There are 12 hidden switches. A switch that is on adds its own fixed numbers to the row, and there is some noise. The rows also spread widely along 16 directions, which tell nothing about the answers.
(in the rows, 128 means zero)
Some rows, each with its switches (1 for on, 0 for off) after it:
[144 145 115  93 151 132  89 133 108 125 171 109 119 141 106 122 114 136
 144 117 170 102  88 115  95 144 121 146 105  76  75 112 104 131 145 115
 110 115] | 0 0 0 1 1 0 0 1 1 0 1 1
[168  90 125 111 159 149 101  40 147 153 137 133 154 164 149 110  83 120
 124 171 124  79  87 126 130 132 127 125  39 142 138 127 139 123 145 162
 126 145] | 1 1 0 0 1 0 0 0 0 0 1 1
[146 142 120  98  97  90 108 155 109 147 157  85 108 147 134  96 165 178
 162 154 129 116 113 105 155 197 147 113 108 120 134 138 118 107 151 109
 106 125] | 0 1 1 1 1 0 0 0 0 0 0 0
[175  66 129 114 160 132 160 108 132  93 146 160 150 129  87 131 122 135
 123 117 113 143 115 155 146 156 134 151 105 142 163 112 145 100 104 134
 168 125] | 1 0 0 0 1 0 1 0 1 0 1 1
[165 122 132  90 121 128 137 165 159 157 175 146 124 137 110 160 112 201
 114  92 175 155  77  93  47 157 141 138  87 100 144 143 147  62 112 109
 106  91] | 0 1 1 1 1 1 1 0 0 0 0 0
[153 117 131 170 117 129 110  92 147 127 137 130 153 137 155 126 120 132
 140 146  65 140 115 147 130  83  96 165 132 122 117 129 147 130 107 150
 141 154] | 1 1 0 1 0 0 0 0 0 1 0 0
[164 162 111 119 146 150 115 149  81 101 184 132 130 139 120 101 137 186
  82 127 142 129  92 111 119 117 150 190 116  89 139 136 147 124 141 129
 127  92] | 0 1 1 1 1 0 1 1 1 1 0 1
[116  69 123  88 123 118 169 112  89 145 118 153  83 140 109  57 162 193
  64 113  69 114 140 110 172 130 163 149 145 121 193 147 136 129 119  99
  93 105] | 1 1 1 1 1 1 0 0 1 1 0 1
[181 112 116 166 120 150 127 168 122 110 180 154 152 123 158 166 179 154
 164 128  76 121  95 118 119 112 133 163 159  91 118 119 121  88 138 164
 142  81] | 0 1 1 0 1 1 0 1 1 1 1 0
[144 114 146 107 147  81 145 114 103 104  98  99 132  92  67 102  88 107
 124  69 128 147 115 164 149 165  87 114 149 114 115 110 132 140 104 122
 122 158] | 0 0 0 0 1 1 1 0 1 1 1 0
[152 115  83  89 111 109 149 178 117 155 150 115 135 150 130  83  92 140
  50 127 143 189 101 100 162  90 120 156 138  79 131 133 120  90 123 117
 107 132] | 1 1 0 0 1 0 1 1 0 1 1 0
[129 128 114 118 109 109 122 136 157 143 151 117 137 158  82 110  92 134
 128 130 133 160 133 132 104 124 106 141  89 106 121 113 130  97 100 122
 128 155] | 1 0 1 1 1 0 0 1 0 1 1 1
[ 97 100 119  84 111  91 160 145  86 130 132 107  81 171  79  70 140 125
  76 142 121 117 155 109 177 143 136 137 126 121 143 131 117 149 115  99
  87 165] | 0 1 0 1 1 0 0 0 1 0 1 0
[121 100 134 141 108 119 145 110 134 130 132 180 117 132 134 145 106 130
 104 113 117 124 119 139  90 115  96 153 156  98 119 117 135 116  98 147
 115 132] | 0 1 1 0 0 0 0 1 1 1 0 1
[146 141 117 136 127 113 120 110 153 131 135 130 148 128  94 115  89 152
  95 107 102 147 115 140 114 120 104 142  84 105 153 136 162 127 113 122
  93 100] | 0 0 1 1 0 1 0 0 0 0 0 1
[111  86  91 130 153 124 134 105  86 137 106 161 136 118  82 125 128  71
  68  97 129  74  98 108 118 136 133 117 109  88 171 104 125 114 140 166
  90  58] | 0 1 0 0 0 0 0 1 0 0 1 0
[173 108  86 140 142 102 129 158  98  80 199 136 165 126 169 170  97  98
 146 141 142 101  56 176 167 172 112 162 136  95  73  87 129 113 141 141
 158 125] | 1 0 1 1 1 1 1 1 0 0 1 0
[169 129 140  95 142 115 137 164  96  87 186 100 136 133  92 127 107 112
 152 129 169 139 117 145 137 159 123 139 134 118  95 103 120 126 106 128
 145 167] | 0 1 1 1 1 0 1 0 1 1 1 1
[149 133 156 137 136 151 136 147 124  92 182 157 112 113 150 163 151 149
 146  96 142 115 100 128  71 154 133 149 159 102 124 134 148 140 103 128
 118  94] | 0 1 0 0 1 0 0 1 0 1 0 0
[154 135 144  92 136 126 125 110 100 124 134  84 117 132  88  48 121 156
 124 114 100 176 132 138 166  76 116 161 155 119 104 126 107 149 113 102
 133 194] | 1 1 0 1 1 1 0 0 1 0 1 1
[126 117 151 121 129 137 129 134  90 132 130 114 109 119 102  73 173 134
 123 123  88 113 137 105 155 113 146 127 167 117 159 122 119 151 103 134
  91 122] | 0 0 1 0 0 1 1 0 0 0 1 1
[164  57 143  93 120 143 131 123 150 166 143 115 129 155 178  96 136 161
 161 159  74 145 110  92 146  83 120 131 137 129 116 136 124 103 110 128
 112 164] | 0 1 0 1 0 0 0 0 0 1 0 1
[140 182 154 156 103 113 134 144  67 131 125 104 110 140  86  94 162 146
 103 112 106 163 131 128 158  99 153 153 141 143 141 133 104 120 134 155
 148 182] | 0 1 1 1 0 0 0 0 0 0 0 0
[139 116  80 124 131  91 136 140  51  68 155  87 121 134  86  62 177 158
 117 141  58 148 131 165 252 131 143 188 142 122 120 120 118 144 164  77
 173 150] | 1 1 0 1 1 0 0 0 0 1 1 0
[193 100 134  95 155 123 149 165  89 104 189 116 127 134 158 138 134 195
 125 112 111 114  72 130 173 159 164 146 105 110 114 151 131 110 160 105
 139 105] | 0 1 1 1 0 1 1 0 1 1 1 0
[156 148 123 157 132 113 167 152 113 112 158 136 141 182 110 124  99 178
  26 111  87 140 100 131 151  97 160 159  51 129 172 163 177 115 140 131
 126 126] | 0 1 1 1 1 1 1 1 0 0 0 0
[142 128 170 117 133 145 117  95  85 118 149 144  72 153 120 135 161 149
 135 121 114 106 111 138 129 116 178 152 111 128  84 137  73 136 164 114
 154 179] | 0 0 0 1 1 0 1 0 1 0 1 0
[133 125 125 140 118 130 113 141 105 136 163 116 118 178 120 124 177 148
 141 158  97  98 112  97 133 116 152 152 102 133 121 126 117 114 143 138
 128 151] | 0 1 0 1 1 0 0 0 0 0 0 0
[113 112 136  88 120 128 152 144 100 184 116 130  99 136 102  84 133  95
  63  98 139 107 138  77 124 130 169  76 127  92 185 138  98 122 118 146
  60  92] | 1 1 1 0 0 0 0 1 0 0 1 0
[159 133 117 101  99 122 138 155 179  91 188 128 141 134 119 105  72 138
 116 165 155 204 141 149 118 124  76 171 139 101 124 122 158 124  65 102
 111 162] | 0 1 1 0 1 1 1 1 0 1 1 1
[118 113 106 115 148 127 124 128 127 122 189 108 126 153 161  97  89 175
  92 120  94  96  97 127 123  90  90 177 138  65  91 140 176 189 103  77
  67 104] | 1 1 1 1 1 1 0 0 0 1 1 1
[142  93 117  87 146 132 131 157 119 148 142 104 132 122  89  91 151 173
 137  91 136 146  91  75  94 126 120 140 132  96 140 116 149  90 103 114
 109  95] | 0 1 0 1 1 0 0 1 0 0 0 0
[111  97 167 114 155 112 158  96  64 147 101 121  86 151  99  76 154 199
  82  92 100  80 102 108 159 165 168 134  80 163 164 147 147 130 142 130
 132 150] | 0 0 1 0 0 0 0 0 0 1 0 0

New rows, each followed by its switches (1 for on, 0 for off):
[122 132 144 131 113 149 115  80 118 154 104 156 106 103 138  90 126 105
  91 106 113 139 129 122  91  72 105 151 192  83 137 125 113 150  94 155
  89 126] | 1 1 0 1 0 0 0 1 1 0 0 0
[144 110 103 133 106 123  97  88 136 172 129 153 129 147 199 131  86 133
 105 163 123 108  72 126 131 110  94 155 118 100  95 130 108 112 155 163
  99 134] | 0 0 0 0 0 0 0 0 0 1 1 1
[103 136 177 131 133 106 144 154  97 141 143 100  93 173 128 117 132 120
 108  97  87  49 129 106 132 140 171  68  99 113 133 151 136 172 125 124
  67 137] | 0 0 1 1 1 1 1 1 0 1 0 0
[117 131 112 118 108 102 131 113  91 148 103 147  95 128  68 108 139 167
  75  89 143 147 110 122 112 137 123 163 133 104 139 126 103  95 144 125
 124 125] | 0 1 0 0 1 0 0 0 1 0 1 0
[138 111 126 128 146  94 135 115 106 153 110 108 131 130  87  94 107 209
  94  54  77 154  88 140 144 108 130 142 101 102 131 136 148 105 134  91
 143 112] | 1 0 1 1 0 0 1 0 0 0 1 1
[147 161 190 131 131 138 144 146 135 129 153  90 124 158  92 114 106 131
 111 101 115 149 152 114 101  86 118 125 111 121 119 151 137 158  83 140
 107 179] | 0 1 1 0 0 0 0 0 1 1 1 0
[159 119  86 148 122 137  98 155 141 137 197 130 160 194 136 171 113 160
 129 167 123 128  69  98  94  62  89 217  90  93  39 108 116  75 148 149
 151 169] | 0 1 0 0 1 1 0 0 1 1 1 0
[176 114 113  85 134 133 120 176 112 147 168  88 151 151 101 105 113 124
 133 130 120 158 105  93 139  65 127 135 129  84  85 113  91  91 132 131
 115 154] | 0 1 1 1 1 1 1 0 1 1 1 1
[162 142  71 135  90  73 132 179 115 115 165 115 145 132 155 114 112 172
  88 152 112 155  92 141 190 170 105 161 136  90 141 140 150 105 148 116
 104  94] | 0 1 1 0 1 1 1 0 0 1 1 0
[163 151 100 133 125 144  99 128 139  97 190 151 136 116 135 163 113 121
 134 118 142 150  96 150  88  99 105 173 151  65  77 119 109 137 137 108
 112  92] | 0 1 0 0 1 0 0 0 0 0 1 1
[113 123 106 134 105 101 140 138  77 117 140 135  95 145  91  92 201 158
 102 146  86 113 144 127 194 170 173 158 126 134 170 129 112 117 147 115
 139 120] | 1 0 1 0 0 0 0 0 0 0 0 0
[165 132 169 119 130 112 152 159 115 138 140  98 123 133 133 111 124 170
 145  86 119 142  94 122 139 150 135 110 125 132 121 134 127 113 121 139
 129 156] | 0 0 1 0 1 1 0 1 0 0 1 0
[160 118 103 121  95 117 107 128 169 131 181 140 140 152 126 152 115 179
 150 179 153 154 105 131 101 175 108 172  63 126 123 127 138  63 128 126
 149 139] | 0 1 1 1 0 0 0 0 0 1 1 0
[118 118 111 118 140 123 108 114  72 129 119 127 121 107  92 101 134 100
 123  99 127 113 101 125 119 105 120 137 162  86 106  98 102 124 133 136
 116 120] | 0 1 0 1 0 0 0 1 0 1 0 1
[140  77 139 106 148 130 150 136 118 144 141 137 129 145 137 114 117 132
 117 101 116 113  95 104 109  99 117 134 164  93 113 110 137 122  92 134
 113 133] | 1 1 0 0 1 0 1 1 1 0 0 1
[167 140 150  91 114 103 127 107 152 111 157 126 121  94 152 124  74 110
 159 115 167 150 125 176 110 183  83 114 179  95 100 122 124 158  90 114
 101 143] | 1 1 1 0 1 0 0 0 1 0 0 1
[146  93 183 108 148 137 143 131  99 137 143 133 112 152  86 149 135 131
 160  96 143 105  97 112  86 120 144 124 130 142 101 102  99  97 104 153
 150 191] | 0 1 0 1 1 1 1 0 1 0 1 1
[153 112 155 133 145 134 119 119 116 123 165 132 132 139 171 121 111 200
 140 130 117  97  72 124 108 128 103 175 134 111  92 125 160 125 112 142
 138 147] | 0 1 1 0 0 1 1 1 1 1 1 1
[125 112 141 146 109 108 155 153  59 145 116 134 102 140 118 122 152 108
  97  85  82 122 105 127 160  77 165 116 173 104 113 116  78 112 147 146
 126 158] | 0 1 1 1 1 1 1 1 0 0 1 0
[140 112 146 123 104  93 169 167 144 138 145 130 104 169 132 144 113 177
 107  82  87 161 115 128 119 102 126 129 127  98  99 153 130 108 123  89
 119 147] | 0 1 0 1 1 0 0 1 1 0 0 0
[144 140 173 177 153 165 133 117 120  90 165 138 136 155 107 153 151  87
 133 125  94  86 137 126  93 100 133 147 116 139 142 123 153 175  86 177
 117 139] | 0 0 0 1 1 0 0 0 1 0 0 0
[166 167 183 116 149 181 150 142  66  94 174 153  85  83 151 111 159 124
 114  59 141 139 116 143 113 111 185 137 213  98 141 139  99 185 106 130
 109  98] | 1 0 1 1 1 0 0 1 0 0 0 1
[100  97 142 109 119  94 123 121 117 189  92  95 105 153 110  83 145 127
 114 108  71  89 136  87 142 120 133  85 130  96 141 134 119 138 114 119
  71 126] | 1 0 0 1 0 0 1 0 1 0 0 0
[102 121 137 140 115 113 127 101 132 150 110 133 117 127 110  94 121 152
  96 117 114 108 128 113  99 151 102 131 114 110 172 135 169 132  97 143
  87 105] | 0 1 1 0 0 0 0 1 0 1 1 0
[149 141 114 112 110  86 109 117 102 161 122 110 113 132 162 107 104 145
 120 106 128 120  83 140 148 150 121 118 136  84  94 134  96 119 167 125
 116 129] | 1 1 0 1 1 0 0 1 1 0 1 0
[114  83 116 113 134 125 120  90  93 123 132 133 109 157  73  96 148 165
 111 154 114 121 117 119 137 115 118 200  97 135 110 111 120 103 131 124
 162 180] | 0 1 0 1 0 0 0 0 1 1 1 0
[113 188 124 100  94 137  71 104  75 154 151 127  71 136 124  82 151 149
  93 170 192 111 112  98  96 142 152 172 130 102 120 130  85 131 151 135
  96 156] | 0 1 1 1 1 0 1 0 0 1 0 0
[176  62 117 143 176 148 163 135 125  65 193 145 165 136 119 156 145 155
 127 107  45 117  98 149 152  97 147 172 112 109 124 127 170 126 124  99
 164  96] | 1 1 1 0 1 1 1 0 0 1 0 0
[172 168 122 153 110 133 129 123 106 109 148 141 141 140 123 106 140 123
  85 152 100 135 136 135 158 120 145 149 122 125 178 140 132 137 134 170
 112 112] | 0 1 1 0 1 0 0 0 1 0 0 1
[152 126 152 135 150 130 111  89 128  88 151 118 143 135 145 112 120  96
 148 166 121  75 118 139 129 166 105 127 115 126 136 119 168 173 102 158
 113 142] | 0 1 0 0 1 0 1 1 1 0 0 0
[130 135 159 123 126 110 118 145 151 151 150  94 117 158 141 125 125 150
 137 102  72  99 122 110 117 116 125 103 124  87 106 153 139 160 108 100
  75 124] | 1 0 0 1 0 1 1 0 1 0 0 0
[169 112  89  67 139  88 139 139  73  86 142 105 131 113  96  86 117  87
 113 139 147 131 119 151 211 191 134 115 137 109 133 114  98 129 158 116
 115 122] | 0 1 0 0 1 0 0 0 1 1 0 1
[114 117 135 111 100  95 165 162 109 165 138 136 100 171 141 108 103 133
  37 134 143 108 123  92 131 140 132 125 128 107 169 148 149 131  98 144
  59 130] | 0 1 1 1 0 0 1 0 1 0 0 0
[187 161 161 110 100 124 126 147 165 128 182  94 123 156 177 108 112 164
 146 161 106 152 132 124 140 135 122 126 113 122 123 165 140 150 114 121
  88 158] | 0 1 1 1 1 1 0 0 1 0 0 0
[128 101 148 131 151  86 144 106 103 119 133 122 131 164 120 132  93 123
 126 130 146  52  95 145 142 210 103 117  86 154 128 110 160 148 111 165
 122 162] | 0 0 0 0 1 0 0 0 1 0 1 1
[119 146 100 114 132 102 110 140  55 122 134 110 120 100  90  83 130 120
  96 101 133 100 109 124 139 134 110 145 185  67 127 105 120 152 126 130
  78  93] | 0 1 1 1 1 1 1 0 1 1 1 1
[173 115 129 139 121 146 131 151 129 142 166 124 148 161 138 119 147 179
 119 150 100 149  92  94 131  89 136 173 112 127 137 130 142  87 121 155
 137 145] | 0 1 1 0 1 1 1 0 0 0 1 0
[146 132 146 123 133 152 115 109 143 106 155 119 125 108 140 103 133 110
 126 134  91 117 144 126 128 119 115 125 143  98 152 150 145 186 100 121
  63  95] | 0 1 0 0 0 1 0 0 0 1 1 0
[128 143 178 152 121 117 143 141  96 124 153 139  99 154 113 153 138 150
 146  82 111 108 120 153 111 133 154 132 134 125  93 122  97 126 123 137
 162 168] | 1 0 1 1 0 0 0 1 1 0 1 1
[184 113 162 144 145 135 151 136 101  85 146 137 131 117 122 120 164 195
 138 100  69 159 112 149 161 131 148 165 141 146 154 142 150 117 117 127
 171 124] | 0 0 0 1 0 0 1 0 1 1 0 1
[152 157 140 103  92 131 106 150 136 164 176 136  93 167 172 126 133 195
 117 160 185 131  84  89  90 167 151 145  98 113 126 151 113  87 143 133
 113 138] | 0 1 0 0 1 0 1 1 0 0 1 0
[153 136 113 148 100 120 106 153 101 137 155 124 130 125 131 117 167 189
 152 133 104 155  99 121 128 115 124 173 166 103 120 114 120  88 131 134
 145 124] | 0 1 1 1 1 0 1 0 0 1 1 1
[114 135 150 161  86 100 125 121 155 133 146 157 116 163 136 145 121 160
 113 156 117 114 132 133  94 154 100 165 129 133 140 134 158 121  82 148
 123 168] | 1 1 0 0 0 1 1 0 1 1 0 0
[161  79  78 109 110  92 147 172 125 143 133 118 158  97 146 110 121 121
 112 111  89 155  96 114 161 128 100 117 183  67 152 118 145  97 114 124
  70  64] | 0 1 1 1 1 1 1 0 0 1 0 0
[138 150 126 138 111  98 133 124 141 124 132 136 131 169  71 140  76 132
  94 102 126 169 121 153  97  88 105 152  89 109  94 122 121 102 125 124
 145 180] | 0 1 0 1 1 0 0 1 1 0 0 1
[134 132  99 149 137 130 122 173  97 138 173 106 142 174 148 112 136 128
 106 124  84  99  96 102 155  75 137 148 133  82 107 122 127 143 134 135
 100 105] | 1 0 0 1 1 0 0 1 0 0 1 1
[151 133 165 141 113 109 152 167  89 135 163 122 112 138 147 151 120 157
 132  81 124 143  88 145 125 111 136 145 173 118  82 125 106 112 115 133
 152 184] | 1 1 1 1 1 1 1 0 0 1 1 0
[171 154 144 116 125 138 120 118 139 135 170 115 138 164 135 107  73 159
  77 168 160 156 105 122 122 122 125 164  52 137 144 154 154 117 118 147
 124 170] | 0 1 1 1 0 0 1 0 0 1 1 0
[135 157 155  98 110 140 102 119 161 154 152 116 101 167 113  93 109 192
 107 122 105 163 129 109  93  69 145 143  94  95 103 161 111 118 127  80
 115 167] | 1 1 0 0 0 1 1 1 0 1 0 1
[148 123 194 150 119 125 160 130  84 128 132 145  88 149 127 139 158 182
 122  95 112 138 104 139 135 141 174 145 122 175 141 145 116 107 127 148
 174 188] | 0 0 0 1 1 0 1 0 0 1 1 0
[158 125 108 142 121 113  97 137  95 121 168 107 133 159 130 135 175 160
 173 147  69 104  91 129 165 108 155 144 118 102  73 115  94 102 187 110
 160 140] | 0 1 1 0 1 0 1 0 0 0 0 1
[128 147 103 146  87 106 102 128  83 142 115 128 117 127 108  76 181 117
 130 157  78 100 151 128 183 161 155 120 147 114 179 114  90 115 148 168
 108 106] | 1 0 1 1 1 1 0 1 1 1 1 1
[151  81 143  58 136 117 145 135 198 142 167 132 114 119  88 151  97 204
 156  67 162 176 109 126  54 180 113 124  82  95 126 147 151  85  89  47
 120  91] | 1 1 0 1 0 0 0 0 0 0 1 0
[127 145 163 148 100 120 133 113 105 142 108 145 105 104 129 123 118 112
 125  68  96 136 120 149  96  88 121 108 190  95 115 126 103 140 113 145
  96 140] | 0 1 1 1 1 1 0 1 0 1 0 1
[199  95  86  89 107  94 120 122 190 114 177 121 156 149 161 125  88 202
 163 178 122 186  86 149 152 166  83 174  76 107  81 132 147  64 149  90
 165 148] | 0 1 1 0 1 0 0 1 1 0 0 0
[162  96  90  98 122 146 145 171 122 125 190 146 137 148 143 115 132 119
  91 174 152 138 109 101 153 146 139 171 125 120 164 122 127 104 108 150
 102 112] | 1 0 0 1 1 1 0 0 0 1 1 0
[169 123 154  92 120 134 137 152 105 176 113  97 114 136 114  64 158 189
 106 114 114 177 102  71 153 104 158 132 128 144 161 146 110  80 127 147
 120 165] | 0 0 0 0 1 1 1 0 0 1 0 0
[187 111 132 151 118 126 142 132 126 119 135 150 145  99 157 150 126 158
 141  80  70 167  88 153 121  92 113 147 167  90 105 130 123  93 136 139
 143 110] | 0 1 1 1 1 1 0 1 1 1 0 0
[139 152 131 139 128 110  95 138  94 166 127  85 132 159 123  92 151 173
 129 138 120  96  74  82 134 136 128 144 108 131 125 120 136 108 139 162
 115 155] | 0 0 0 0 1 1 1 0 0 0 0 0
[144 155 189 154 119 147 152 174  92 119 178 123  91 146 156 138 174 157
 134 100 103 111 127 115 115 114 153 146 178 119 121 144 122 169  98 146
 106 139] | 0 0 1 1 1 0 0 0 1 0 1 0
[112 112 127 100 164 140 128 126 119 138 160 104 120 159  60  90 135 153
 100 108 127  95 130  87  96 120 128 155  85  97 138 123 156 151  95 108
  94 109] | 1 0 1 1 1 0 0 0 1 0 1 0
